There are 4 nested groupings, the coarsest first. Each group lies inside one group of the grouping before and may be the whole of it. The rows also spread widely along 13 directions, which tell nothing about the answers.
In the rows, 128 means zero.
Some rows, each with its group in each grouping after it:
[121 138 111 120 121 110 140 136 142 130 136 141 131 120 140 130 126 116
  93 128 145 156 113 124 120 106 132 151  97] => tiri K593 K605 K209
[ 96 135 174 157 151 137 118 143 160  94 128 132 121 146 147 170 163  81
 122 118 114 119 129 139 109 131 121 185  96] => tiri K524 K889 K717
[100 140 149 157 151 120 117 140 131 113 125 117 118 126 112 131 149 124
 139 140 146 149 135 152 111 140 137 143 148] => tuzaz K902 K620 K470
[120 132 122 186 149 130 114 126 112 113 119 148 140 113 147 109 174 117
 149 113 121 137 117 126 137 133 146 129 121] => tuzaz K156 K288 K295
[136 153  99 166  97 139 139 151 119 163 116 161 119 140 105 133 131 119
 151 143 100 105 152 134 173 150 112 139 137] => tiri K803 K494 K392
[146 106 164  96 167 176 151 105 122 113 145 118 140 100 191  79  88 120
 125 137 123 142 153 105 140 172 125 127 142] => tuzaz K156 K355 K630
[148 103 121 127 104 122 139 119 143 139 137 133 105 158 130 109 113 154
 124 171  96  91 130 146 139 114 112 156 161] => fek K526 K779 K831
[139  93 111 135 137 113 124 120  94 103 150 119 135 126 141 103 156 147
 138 106 112 111  99 136 100 117 131 119 138] => tiri K593 K605 K244
[115 123 153 120 152 120 147 117 147 132 135  99 114 120 106 115 108 141
 119 165 153 132 145 126 119 119 127 127 146] => fek K526 K641 K760
[119 123 164 145 153 117 153 157 131 122 129 111 101 131 115 178 142 100
 126 172 133 107 129 120 116 121 115 147 142] => fek K768 K922 K819
[115 130 101 168 123 106 114 132 116 152  99 116 137 144 114 109 143 166
 147 141 111 136  96 170 138 103 134 129 142] => tiri K803 K553 K719
[108 122  95 144 126 120 101 118 115 111 135 140 134 107 120 111 162 124
 148  80 102  94 137 132 127 137 125 115 128] => fek K526 K779 K996
[120 152 136 122 135 136 128 139 120 147 112 115 134 130 121 141 112 138
 130 123 143 158 116 151 128 125 129 132 118] => tiri K803 K87 K951
[ 71 155 138 137 114 103 122 155 147 113 129 130 129 104 108 135 127 114
 126 110  95 108 133 124 137 139 107 151 144] => tuzaz K797 K352 K988
[173 114 109 140 127 149 129 131 119 134 118 137 123 130 164 134 128 116
 147 138  99 122 136 137 136 150 121 128 139] => tiri K803 K87 K400
[113 137  84 127 112  69 117 162 130 134 102 140 132  88 136 182 140  96
 122 109 114 114 117 111 123 107 118 108 108] => tuzaz K156 K440 K294
[149 123 115 136 141 179 105 109 120 155  92 133 143 147 189 113 126 136
 152 120  87 147 131 167 154 151 124 149 114] => tiri K593 K581 K258
[123 132  90 119 108 100 142 130 125 143 150 148 124 112  93 120 117 129
 114 126 143 120 141 126 132 122 128 121 123] => tiri K524 K889 K488
[178 149 129 142 124 152 112 115 136 154 110 120 110 134 115 108  99 169
 171 147 153 170 156 171 120 160 142 106 162] => tuzaz K156 K355 K229
[156 108  93 109 106 126 124 106 135 142 140 142 121 154 124 116 115 142
 129 127 112 102 135 143 136 116 126 133 118] => tiri K803 K553 K706
[130 150 156 145 146 126 168 146 137 122 138 120 118  99 112 137 114 119
 125 146 159 148 137 102 115 137 130 115 139] => tiri K524 K889 K717
[116 129  95 122 121  97 128 126 169 143 116 135 125 104 138 131 120 109
  96 156 133 141 144 125 133 110 124 140 117] => fek K526 K641 K760
[ 72 135 111 127 132  88 129 155  96 139 130 135 142 122 113 145 146 119
 101 118 138 141 103 154 127 104 126 158 103] => tiri K524 K889 K488
[133  95 105 145 133 105 127 116 133 117 137 134 130 127 151 118 151 122
 121 137 108 111 115 133 119 109 130 139 123] => tiri K524 K889 K488
[166 123 131 176 128 151 123 126 147 103 117 128 134 128 183 104 143 133
 150 126  93 143 102 131 114 134 133 131 147] => tiri K803 K553 K706
[126 106 133 131 135 121 142 135 125 109 156 128 110 136 116 134 137 105
 125 148 125 101 155 132 114 144 116 149 141] => tiri K803 K494 K392
[101 169 127 164 109 123 119 155 129 134 113 151 129 127 122 140 141 122
 134 116 108 137 113 137 149 129 123 158 124] => tuzaz K797 K352 K988
[106 142  95 130 101 106 116 150 103 144 129 153 131 144 110 153 146 124
 119 102 112 124 112 158 131 111 121 158 102] => tiri K593 K581 K258
[112 146 125 128 127 131 137 169 113 167  83 124 134 132 140 183 114 112
 142 126  87 108 114 130 160 124 102 135 115] => tiri K803 K553 K706
[103 147 129 143 117 107 123 118 149 132 125 120 128 134  99 116 131 160
 124 119 129 121  98 127 127  83 134 127 117] => fek K526 K779 K996
[155 116 136 122 116 130 125 105 164 134 127 121 124 138 155  92  95 157
 129 157 113 137 128 141 129 122 130 137 150] => tuzaz K156 K355 K630
[144 141 143 118 105 132 142 127 138 154 146 141  96 157  75 131  94 147
 143 159 136  97 165 136 148 138 122 138 147] => tuzaz K156 K355 K630
[116 156 123 149 137 166 132 115 108 159 114 135 142 112 114  87 119 148
 152 115 127 135 143 125 173 149 133 112 134] => fek K526 K641 K760
[101 132 154 107 128 117 121 128 123 123 141 110 120 133  88 133 110 146
 147 102 123  95 137 134 118 131 121 121 141] => tuzaz K156 K288 K295
[107 121 127 116 135  90 140 153 155 146 106 129 112 118 139 182 120  87
 109 174 116 103 150 120 142 120 107 150 118] => tuzaz K156 K440 K294
[132 132 105 134 130 105 152 138 133 144 112 115 141  90 141 120 110 129
 119 147 124 142 112 103 138 114 125  99 134] => tiri K803 K87 K400
[146  88 109  94 131 118 137 141 116 139 117 111 128 111 174 157 104 117
 135 129  76  92 128 130 123 138  98 119 146] => tiri K524 K889 K488
[106 154 114 115 107  73 125 152 176 130 116 122 112  95 103 170 109 110
 113 134 133 132 139 119 109 115 115 126 130] => tuzaz K797 K352 K988

New rows. What belongs after each?
[142 136 143 115 143 170 154 148 102 138 128 139 131 114 163 145 105 103
 133 122 118 134 141 118 145 165 114 136 124] => tiri K524 K889 K488
[158 121 132 127 131 149 164 135 108 152 129 127 118 127 131 129 103 134
 150 149  99  95 138 103 154 144 111 114 148] => tiri K593 K581 K258
[133 128 110 117  87 102 107 130 174 131 127 132 106 130 115 120 103 141
 135 145 101 111 164 162 121 145 112 142 166] => tuzaz K156 K440 K294
[172  97 116 123 136 151 136  86 106 142 145 118 125 153 123  75 112 172
 148 146 125 114 133 146 140 133 138 111 145] => tiri K803 K87 K400
[164 122 150 129 137 166 145 130 121 122 147 124 105 136 123 123 116 130
 158 138 123 113 164 133 121 172 117 128 159] => tiri K593 K605 K244
[136 122 107 141 108 112 120 136 129 115 137 144 130 144 140 129 144 130
 118 113 112 131  99 144 111 107 131 151 117] => tiri K803 K553 K706
[127 111 145 114 147 140 128 131 153 103 135 126 119 133 161 156 130  85
 119 128 114 116 148 129 111 144 114 159 112] => tiri K803 K553 K706
[128 133 131 130 113 131 137 121 137 108 160 144 119 116 117  97 119 130
 132 117 110 104 143 109 138 146 121 135 146] => tuzaz K797 K352 K988
[111 140  76 108 100  98 130 148 108 157 127 149 138 113 115 139 123 125
 113 101 115 119 117 130 143 112 117 129 104] => tiri K593 K605 K209
[137 121 108 135  93 113 128 126 148 115 146 139 130 127 141  95 123 144
 120 121  88 117 111 129 121 116 121 142 143] => tiri K593 K581 K258
[160 141 130 152 122 154 132 118 120 184  97 121 113 176  98 135 113 176
 176 151 108 106 127 152 160 118 126 118 135] => tiri K593 K581 K258
[130 164 137 154 120 128 113 120 133 141 124 137 120 148  90 120 127 160
 144 120 162 161 122 153 124 114 152 129 121] => tuzaz K156 K288 K295
[ 83 130 117 133 142 141 119 128 106 158  94 132 153 126 160 112 135 131
 124 124  92 124 114 151 175 125 115 157 115] => fek K526 K779 K831
[162 111 128 141 134 144 142 122  96 116 146 139 122 122 151 109 131 136
 150 122 102 103 118 108 138 141 125 118 147] => tuzaz K797 K352 K988
[131 126 116 139 115 127 143 144 103 127 140 146 131 120 134 126 132 122
 134 113  95 102 121 122 139 138 115 134 135] => tiri K524 K889 K717
[ 84 125 126 116 118  97 131 122 145 122 153 117 124 122  81  99 118 142
 121 127 116 101 146 136 123 125 117 139 146] => tiri K593 K581 K258
[109 126 129 137 140 114 122 156 112 129 107 120 129 101 147 146 130 113
 149 127  98 120 136 138 131 152 113 126 155] => tuzaz K156 K288 K295
[111 152 158 155 145 159 162 154 104 143 121 129 132 118 127 126 121 121
 146 139 104 121 131 109 164 154 112 138 144] => tiri K593 K581 K258
[107 160 139 120 149 136 149 153  98 147 132 139 119 119  95 170 126 102
 116 125 175 144 143 119 135 130 129 136 100] => fek K526 K641 K760
[ 95 114 126 111 107 129 107 112 156 127 124 112 152 133 167  75 101 160
 122 113  60 122 109 166 137 128 109 163 151] => tiri K524 K889 K488
[111 127 116 134 147 115 127 131 112 129 116 126 151 106 146 152 147 113
 131  85 114 111  95 102 128 103 130 108  86] => tiri K524 K889 K488
[ 99 155 150 140 149 155 116 159 116 109 116 132 136 117 141 181 152  74
 147  75 115 122 139 124 120 159 114 140  95] => tiri K803 K494 K392
[157 132  93 115 130 115 124 137 112 135 129 145 123 125 132 175 139 102
 116 111 165 151 124 134 106 112 139 122  82] => tiri K803 K87 K951
[180 136 146 141 113 130 124 149 109 133 117  83 101 150  88 153 106 185
 190 124 126 127 113 166  77 134 122  84 189] => tiri K803 K494 K392
[133 126 139 131 158 134 131 126 130 114 132 122 128 127 157 133 142 118
 113 127 156 168 115 138  98 120 139 147 101] => tiri K593 K605 K209
[ 61 123 112  94 123  82 105 128 144 134 136 138 130 129  99 145 131 102
 102 118 122  96 153 149 138 115 117 164  96] => tuzaz K156 K355 K630
[117 132 132 134 143 131 146 143 118 139 117 123 135 122 140 146 126 110
 128 132 117 118 123 112 141 126 117 129 114] => tiri K803 K494 K392
[130 141 139 143 116 136 120 119 125 146 120 108 124 160  80 124 120 173
 171 114 105  90 117 145 139 115 126 109 140] => tiri K803 K87 K400
[111 155 117 123 122 118 139 125 125 142 141 137 121 112  77 116 118 142
 121 121 166 135 140 123 133 120 133 116 124] => fek K526 K779 K831
[126 127  85 143 125  85 126 125 146 131 136 162 123 100 124 130 149  94
 103 147 159 141 150 118 129 119 142 133 100] => tuzaz K156 K355 K229
[143 139  99 128 115 122 126 152 125 133 103 134 146 103 168 166 126 102
 131  89 101 129 100 103 123 116 117 107  98] => tiri K803 K494 K392
[110 157 120 118 114 141 117 117 122 160 121 129 139 156  99 112 108 159
 129 109 142 149 122 163 143 118 134 140 101] => tiri K803 K494 K392
[114 134 113 128 135 127 121 113 127 137 128 126 139 113 108 119 127 135
 144  95 125 110 135 124 134 127 130 104 113] => tiri K524 K889 K488
[125 126 139 142 120 128 131 132 162  93 159 131 113 109 116 111 128 112
 136 126 115 113 163 130 105 162 118 139 162] => tiri K524 K889 K488
[137 158 106 128 116 151 131 124 104 151 133 144 140 124 113  94 110 148
 132 113 146 164 133 147 149 145 139 123 123] => tiri K803 K87 K400
[120 132 151 130 121 155 128 116 121 128 153 139 120 169 115 102 125 149
 124 129 124 120 126 153 140 123 128 172 128] => fek K526 K641 K760
[ 88 118 155 145 129 105 110 112 167  90 142 107 131 123 126  79 132 152
 132 124 101 117 118 139 110 120 129 145 161] => tuzaz K156 K288 K295
[117 147  99 136 122 124 133 156 124 147 120 155 109 104 113 154 133  91
 125 146 134 129 177 139 146 161 112 143 133] => fek K526 K779 K996
[126 121 120 128  96  94 104 113 191 115 132 135 112 147 121 130 127 131
 125 132 101  90 136 136 118 104 123 147 125] => tuzaz K156 K440 K294
[125 118 161 149 159 137 104 147 117  94 116 121 114 141 157 193 171  91
 157 105 100 100 121 139 103 139 117 152 115] => tuzaz K797 K352 K988
[121 124 113 112  97 123  96 125 138 129 132 143 127 136 124 124 120 132
 148  95  80  84 145 149 139 142 112 139 135] => tuzaz K156 K355 K630
[131 131 123  91 106 125 110 125 125 130 130 124 134 132 146 110  94 156
 122 109 117 143 119 160 118 129 124 138 137] => tuzaz K156 K440 K294
[ 95 127 145 148 155 126 115 144 122 119 102 124 140 121 175 139 149 105
 126 134 108 139 116 144 135 134 123 160 120] => tuzaz K156 K440 K294
[136 137  99 142 122 117 128 113 130 137 142 155 113 122 106 102 132 131
 121 149 157 151 156 144 139 140 140 140 130] => tuzaz K797 K352 K988
[157 133 142 146 136 156 145 140  71 144 128 128 128 147 126 146 129 153
 161 107 120 113  91 128 133 122 130 111 126] => tiri K524 K889 K488
